There are 9 hidden switches. A switch that is on adds its own fixed numbers to the row, and there is some noise. The rows also spread widely along 11 directions, which tell nothing about the answers.
In the rows, 128 means zero.
Known rows, each followed by its switches (1 for on, 0 for off):
[104  96 128 103 108 128 112 107 130 114 121 146 133 139 114 135 135 178
 171 149 126  88 120 109 139 123]
1 0 0 0 0 0 0 1 0
[101  76 171 124 120  90 106 186 118 142  94 124 127 159 187 102  76 105
 108 165 121 130 117 115 143  89]
1 0 1 1 1 1 0 1 0
[135  97 169 160 140 105 106 118 151 146  75 125 143 132 125 149  90 156
 127 171 134 106  84  98 151 115]
0 1 0 1 1 0 1 0 1
[142  78 116 111 129  95 131 131 121 127  78 138 105 121 161 133 107 112
 129 172  97  96 110 121 176 116]
1 0 1 0 1 1 0 0 0
[118  72 152  98 139 129 122 120 113  90  79 116 106 159 116 173 144 136
 165 140 146  91  68 105 109 120]
1 0 1 0 1 1 0 1 0
[ 81  96 159 141 112  63  76 138 198 140 160 137 136 146 140 106  81 147
 126 120 132 104 171 106 125 109]
0 1 0 0 0 1 1 1 0
[192  74 191 160 154  55 112 168 174 162 122  75 124 169 103 128 119 146
  78 167 100  89 107  43 122  74]
1 0 1 1 1 1 1 0 1
[105  96 189 157 147 120  77 135  84 141 128  90 167 159  89 142 140 199
 170 156 118 127  57  91 122 111]
0 0 0 0 1 0 1 1 1
[120  72 166 142 145  90  85 143 141 143 137 101 134 157  90 131 120 180
 140 153 124  89 101  76 127 112]
0 1 0 0 1 0 1 0 1
[125  76 144 125 139  90  84 140 101 134 124  96 126 139 117 122 134 160
 155 151  77 106 106 104 152 118]
1 1 0 0 1 1 0 0 0
[123 135 174 148 149 131  80 101 111 164 125 115 164 163 102 115 107 201
 121 136 104 144  86 114 141  88]
0 1 0 1 0 0 1 0 1
[131 127 148 122 139 104 105  78 187 120 101 144 117 136 102 130  91 140
 139 117 136  99 117 138 128 113]
1 0 0 1 0 0 1 1 1
[109 111 149 129 148 122  85 124 106 114  96 116 119 122 118 151 117 120
 144 130 108 128  98 135 124 123]
0 0 0 0 0 0 1 1 0
[ 72 108 144  80  94 111  99 146 157  85 143 131 122  87 126 105 140  97
 161 105 132  98 158 114  91 110]
0 0 0 0 1 0 1 0 0
[151 125 117 144 161  92  69  82 177 164 155 140 120 166  74  99  84 193
  70 121  76  82 187 114 163 111]
0 0 0 1 0 1 0 0 0
[108  66 139 119 159 103 103 141 154 149 110 146 114 200 109 109  39 146
 119 155 167  80 118 141 137 124]
1 0 0 0 1 1 0 1 1
[155 111 175 139 116  91 124 150 187 136 108 114 129 107 134 136 103 106
 132 144 122 128 116 100  89  88]
0 1 0 0 0 0 0 1 1
[153 122 160 100 102 128 151 152 111 133 104 115 159  81 141  81 152 128
 138 177  77 111  95  91 165  69]
1 1 1 1 1 1 0 0 1
[127  89 164 128 116 100 120 160 126 140 105 114 143 143 137 124 107 140
 142 175 123 100  94  96 137 105]
1 0 0 1 0 1 1 0 0
[124 116 125  65 141 163 103 125  53 125 120 119 119 146  90  80 153 153
 133 144  66 101 112 129 156  93]
1 0 0 1 1 0 0 1 0
[147 118 152 147 140  95  89  96 126 143 121 108 139 150 108 153 125 169
 145 135  95 133  91 113 128 109]
1 0 0 0 0 0 1 0 0
[ 67  54 163  90 118 107  99 175 132  93 109 110 103 122 125 123 137 132
 158 137 145  77 115  85 111 112]
0 1 0 1 0 1 1 0 1
[173  92 158 112 128  76 121 126 142 148 114  99 103 164 129 137 140 144
 109 147  88 111 103  71 114  74]
0 0 0 1 1 1 1 0 0
[112  81 164  74 136 139 105 120 109  79  90 104  87 168  95 169 157 135
 169 111 146 101  73 105  59 111]
0 0 0 1 1 0 0 1 0
[138 119 176 114 127 125 109 143 142 116 116 102 145 129  88 115 124 123
 151 136 118  99 100 111 102 107]
1 1 0 1 1 0 0 1 0
[107  72 143  92  84  79 150 158 168  87 134 132 118  94 131 133 146 112
 197 161 148  52 111  85 114 125]
0 0 1 0 0 0 1 0 0
[114  98 147 121 119  86  89 170 111 135 128 109 126 106 140  87 113 118
 132 154  70 115 141 116 145 104]
0 0 0 1 1 0 0 0 0

New rows, each followed by its switches (1 for on, 0 for off):
[121  70 139 122 118  96 132 154 100 144  62 127 109 109 190 143 111 121
 138 188 102 128  79 106 171  99]
0 1 0 0 0 1 1 0 1
[173 130 167 170 125 106 140  52 163 126  63 127 156 114 112 191 125 189
 196 165 129 116  35 111 137 126]
0 0 0 1 0 1 0 1 1
[118 123 141 134 122 138  99 100 162 136 109 154 148 147 120 141  95 158
 114 134 138 118 145 118 124 106]
1 0 0 0 0 0 0 1 0
[103 104 147 125 119  88  79 118 150 137 134 133 122 162 141 124  96 154
 139 119 114 136 138 130 115 104]
1 0 0 0 0 0 0 1 0
[107  99 188 162  97  70  76 166 142 152 122 100 153 128 173 123 116 144
 115 148  93 157 136  75 122  77]
1 0 0 1 0 0 1 0 0
[120  90 160 112 112 115 122 139  94 124 102 113 132 136 139 148 151 146
 166 166 115 119  73  90 122 100]
0 0 0 0 1 0 1 1 0
[145 123 171 156 131 119 110  62 163 115  90 119 164 140  94 188 133 185
 189 134 140 111  62 105 115 132]
1 1 0 0 1 1 0 1 0
[ 65  81 153 147 116 125  83 166 110 121 122 130 166 122 118 122 104 163
 174 172 136  92 122 114 150 144]
1 0 0 0 0 0 0 1 0
[148 108 125 139 155 129  94  98  78 174  93 133 131 151 133 128 108 186
 101 167  70 145  99 119 178  91]
0 0 0 0 1 0 0 0 1
[181  73 173 132 111  59 139 163 147 138  95  84 117 121 149 146 144 121
 154 176  88 124  80  72 112  81]
1 0 0 0 1 1 0 1 1
[144 111 146 103 136 115 109 101 153 148 108 135 118 183 118 123 102 152
  86 130 124 105 129 104 127  83]
1 0 0 1 1 1 1 0 0
[165  83 116  97 118 113 161  78 143 123  84 147 102 136 118 172 156 173
 162 178 114  59  81  80 166 116]
0 1 0 0 0 1 1 1 0
[112  82 140 107 132  96  97 132 109 114 101 113 104 124 124 120 122 144
 173 145  98 108  94 131 140 119]
1 0 0 1 0 0 0 0 1
[ 65  60 162 125 141  95  69 123 152 107 104 129  99 192 120 163  97 168
 139 120 168  88 117 103 108 132]
0 0 0 1 0 1 1 1 0
[ 91  99 153 126  97 108 103 116 143  97  95 125 135  88 155 164 155 132
 163 129 123 123 117  86 117 113]
0 0 0 0 1 1 1 0 0
[101  96 155  95 110 112 100 113 145 140 115 142 113 162 150 108 118 173
 117 128 117 127 135  96 123  69]
0 1 0 1 1 0 0 1 1
[104  94 165 107 107 113 113 144  95 130 118 115 152 156 136 106 131 168
 178 165 114 114  84 108 136 101]
1 0 0 1 1 1 0 1 0
[114  94 160 134 151 111  89 107 121 124  92 115 128 160 105 140 106 175
 162 140 123 114  77 129 135 122]
1 0 0 1 0 1 0 1 1
[149 124 165 132 121 129 126 118 197 150 108 150 151 148 123 118  97 147
  60 147 134  89 159  74 134  77]
0 1 1 1 1 1 0 1 0
[ 87  69 143 120 140 125 104 115 136 135  62 158 101 166 166 148  89 162
  85 150 152 103 115  96 169  98]
0 1 1 1 0 1 1 0 1
[105 107 166 102 136 100  94 112  92 120 143 112 136 181 106 101 122 173
 193 130 112 118  64 145 127 111]
1 0 1 1 1 0 0 1 0
[113 164 199 162 110 171 112 124 100 148 103 121 225  96 110 114 135 179
 148 171 121 145  74  95 142  89]
0 0 0 1 1 0 1 1 1
[ 86  73 160 117 121 129  83 184  66 127  88  98 127 111 154 111 139 144
 135 164  83 135 105  94 150  93]
1 1 0 1 0 0 0 0 1
[131 116 133  94 123 131 117  68 140 117 106 145 122 162 108 149 127 166
 165 124 132 110  97 128 113 111]
1 0 0 0 1 0 0 1 0
[103  82 173 122 141 135  85 123 104 124 100 107 130 181 104 146 139 199
 140 136 127 119  87  90 113  97]
1 0 0 1 0 1 0 1 1
[130  19 143 162 164  54  77 206 138 166 125  99 110 170 109 110  69 155
  96 197 105  61 143  78 170 129]
1 0 0 0 1 1 0 0 1
[143  90 163 182 145  85  85 131 149 160 124 116 151 142 103 130 103 200
 105 171  98  96 125  74 166 108]
0 0 1 1 0 0 0 0 1
[120  89 155  96  94 137 150 161  96 114  69 124 131 109 171 149 143 107
 160 176 129 127  78  97 110  93]
0 0 0 0 1 1 0 1 0
[100  85 161 104 163 139 102 150  55 124  96 113 121 177 114 123 105 138
 138 157 131 107  53 131 138 115]
0 0 1 1 1 0 1 0 0
[162 136 156 102 117 113 129  61 154 140  99 130 133 161 131 138 133 167
 135 125 109 128  83 105 125  77]
1 1 0 1 1 1 1 0 0
[115 100 124 153 135 110  89 142 133 160 119 154 142 130 141 102  79 151
  81 175  89  99 173 112 200 109]
1 0 1 0 0 0 0 1 0
[140  90 176 134  96  17 101 143 174 125 134  87 107 112 161 128 151 123
 157 134  65 122 125  75 115  86]
0 0 0 1 1 1 1 1 0
[132  52 159 162 143  20 105 111 183 103 109  97 111 123  88 161 109 164
 230 165 134  44  58 104 147 173]
0 0 0 1 1 1 1 0 1
[102 106 135 130 134 104  78 105 162 140 121 149 111 152 134 138  95 147
  92 118 119 118 166 112 131 101]
0 0 0 0 0 0 1 1 0
[ 69  92 122 118 156 161  83 178  64 160 145 152 158 169  89  63  51 165
 120 186 129  79 133 155 178 137]
0 0 0 0 0 0 0 1 0
[ 74  92 174 120 107 129  83 176  74 107 134  91 164  84 111  97 170 167
 183 156  91 112 106  84 130 108]
0 0 0 1 1 0 0 0 1
[179  83 141 138 115  51 137 141 163 135  96 114 107 100 147 137 130 118
 126 185  72  79 118  74 174 103]
1 0 1 1 0 0 1 0 0
[130 128 154  71  87 162 155 105 139 123 124 149 157 156 104 118 139 174
 163 146 167  94  91  96  84  86]
0 0 0 1 1 0 0 0 0
[110  83 170 125  89  75 109 138 156 127 112 117 123 126 162 139 129 160
 165 144 124 133 106  84  98  90]
0 0 0 1 0 0 0 0 1
[101 125 173  93 118 126  98 160 163 107 160 108 139  99  74  74 148 127
 128 114 113  83 156  91  98  85]
0 1 0 1 0 0 1 1 1
[ 87 132 169 158  81 121 112  88 142 134  81 155 191  93 179 139 110 189
 178 161 137 151  91 111 155 107]
0 0 0 1 1 1 0 0 1
[131 128 118 113 113 112 113 108 132 131 110 140 126  78 145 116 132 114
 123 143  74 118 145 118 162 102]
0 0 0 0 1 0 1 0 0
[158 120 122 143 143  76 111  34 198 188 129 180 122 199 133 128  65 210
  81 136 123 113 136 112 174  84]
0 0 1 0 1 0 1 0 1
[142 112 145 148 148  84 103 118 161 151 134 131 149 150 107 108  78 142
 117 152 117  87 122 124 165 120]
1 0 1 0 1 1 1 0 0
[ 91  64 160 143 119  86  74 153 128 117  97 114 113 125 161 150 134 146
 115 144 100 115 142  71 140 107]
0 0 1 1 1 0 0 0 0
[172 114 170 150  98  64 146 108 160 134  72 113 132  83 177 172 127 111
 178 165 107 154  55 101 118  93]
0 0 0 0 1 0 1 0 1
[141 102 191 198 157  68  58 104 146 133 100  71 152 117  98 162 139 182
 147 137  74 124  84  79 154 120]
1 1 0 1 1 1 1 0 1
[142 109 150 163 151  90 110 111 113 111  61 111 136  67 132 144 109 120
 176 168  83 112  59 141 185 143]
0 0 1 1 1 1 0 0 1
[158 120 150 125 130  97 126 124 174 142 135 124 140 120  95 108 109 135
 128 147 118  90 119 104 125  99]
0 0 0 0 1 1 1 0 1
[145 112 153 170 135  78 104  43 139 121  77 119 137 133 135 208 113 188
 225 138 119 142  24 142 132 151]
0 1 0 0 0 1 0 0 0
[153 165 154 177 170 126  89  79 134 165 124 136 184 138  76 106  72 172
 103 152  97 107 102 141 184 121]
0 0 1 1 1 0 1 0 0
[ 85  60 132  91 128  90  89  88 135 101  60 144  55 163 190 174 123 134
 121 109 121 123 115 112 145 101]
1 1 1 1 0 0 1 0 0
[101 113 173 123 119 137  91 158 136 106 135 103 167 114  78 103 145 146
 144 138 117  82 139  87 113 113]
1 0 0 1 1 1 0 1 0
[103  86 155 103 138  86  92 187 102 151 137 110 113 165 148  81  85 102
 106 145 100 127 128 129 125  86]
0 0 0 0 1 1 1 1 0
[157 137 165 145 116 122 127  99 152 140 126 128 173 131 114 139 138 170
 131 150 111 116 106  85 126  89]
0 0 1 0 1 1 0 1 0
[101  73 150 110 100  96 120 160 120 133 126 129 123 145 150 128 126 147
 156 171 129 103 110  90 126 102]
0 0 0 0 0 0 1 1 0
[133 104 146 143 137 112 111 106 144 136  79 134 138 136 125 146  95 153
 131 162 122  93  96 111 168 123]
1 1 0 1 0 1 1 0 0
[150  86 148 134 175  67  86  90 149 121 102  98  86 163  81 148 115 160
 153 127  95  86  83 125 144 128]
1 0 0 1 0 1 1 1 1
[ 63  60 147  97 155 107  53 149 113 105  77 120  67 165 154 128  81 107
 111 101 132 136 131 146 107 108]
1 0 0 1 1 0 0 0 1
[ 99  77 179 114 112  72 115 159 141 110 108 112 119 133 157 127 109 109
 171 146 139 105  80 108 115 112]
0 1 1 1 1 0 1 0 0
[134 132 138 155 136 116 105  75 134 107  67 136 135  83 117 166 111 139
 178 149  98 110  88 147 159 149]
0 0 0 1 0 0 0 1 0
[137 113 151  78 125 153 119 143  61 126 113 102 128 126 110 101 171 146
 140 155  67 115  90 100 133  79]
0 1 0 1 1 0 0 1 0
[101  99 169 123  98  79  98 169 112 112 144  94 142  88 136 112 160 120
 185 150  84 120 112  94 118 105]
0 0 0 0 1 0 1 1 0
[138 123 162 114 120 155 143 133 134 134 116 142 163 146 107 125 115 142
 125 161 150 100 103  99 110  93]
0 0 1 0 1 0 0 1 0
[114 103 135 134 128  99 102 102 146 141  89 146 126 133 158 139  89 146
 127 143 121 133 113 129 155 105]
1 0 0 0 0 1 1 0 1
[128 110 153 126 127  87 106 125 197 136 139 141 126 153 124 123  86 119
  94 119 146  98 153 102 105  96]
0 0 1 0 1 0 1 0 0
[116 106 200 228 163  70  42 118 170 169 109 102 182 175 115 147  50 186
 111 145 126 129 106 105 154 132]
1 1 0 1 1 1 1 0 0
[128 142 182 158 127 120 108  60 138 126 117 125 183 144  97 153 148 213
 171 140 122 111  66  93 147 114]
0 0 1 1 1 1 1 1 0
[134  92 173 131 105  69 116 132 154 132 151 107 133 151 132 142 161 173
 145 142 106 109 112  57 112  82]
0 0 1 0 0 1 1 1 0
[132  83 150 150 167 103  74 125 119 149  99 113 106 163 121 137 111 177
  73 140  84 117 126  89 156  91]
0 0 1 1 0 1 0 0 1
[126 117 150 135 159 109  70 117 159 122 127 112 108 121  85 131 121 130
  99 103  96 112 152 113 114 102]
0 0 0 0 0 0 1 1 1
[ 91 142 148  99 114 163  96 120 124 147 120 158 154 131 135  75  97 154
  88 125 121 141 157 126 128  70]
0 0 0 1 1 0 0 0 1
[132  96 137  94 128 132 128 109 157 112 105 141 107 149 122 153 128 142
 113 124 141  92 120  96 106  97]
0 1 1 0 0 1 0 0 0
[141 124 151 121 119 125 108  84 140 143 102 133 132 144 133 140 136 190
 112 130 103 141 113  93 123  73]
0 0 0 1 0 1 0 0 1
[115 100 151 113 130 124 104 135 115 123 109 114 129 128 113 124 137 150
 132 147 104  94 108  96 141 108]
0 1 0 1 0 1 1 0 0
[117  83 151 153 117  62  82 126 152 126 120 119 112 122 147 142 134 164
 126 147  75 106 149  80 158 107]
0 0 1 1 0 0 0 1 0
[138 102 137 130 142 118 120  92 152 118  83 143 116 125 110 151 108 158
 137 149 131  87  98 113 148 120]
0 0 1 1 0 0 0 0 1
[113 101 169 114 128 133 103 133 120 121 109 116 137 148 107 128 125 154
 150 144 127 103  97 103 112 109]
0 1 0 1 1 0 0 1 0
[132 109 122  82 139 146 131 123 113 139 114 151 134 161  85  87  91 144
 128 168 134  61 106 131 161 114]
1 0 0 1 1 0 1 0 0
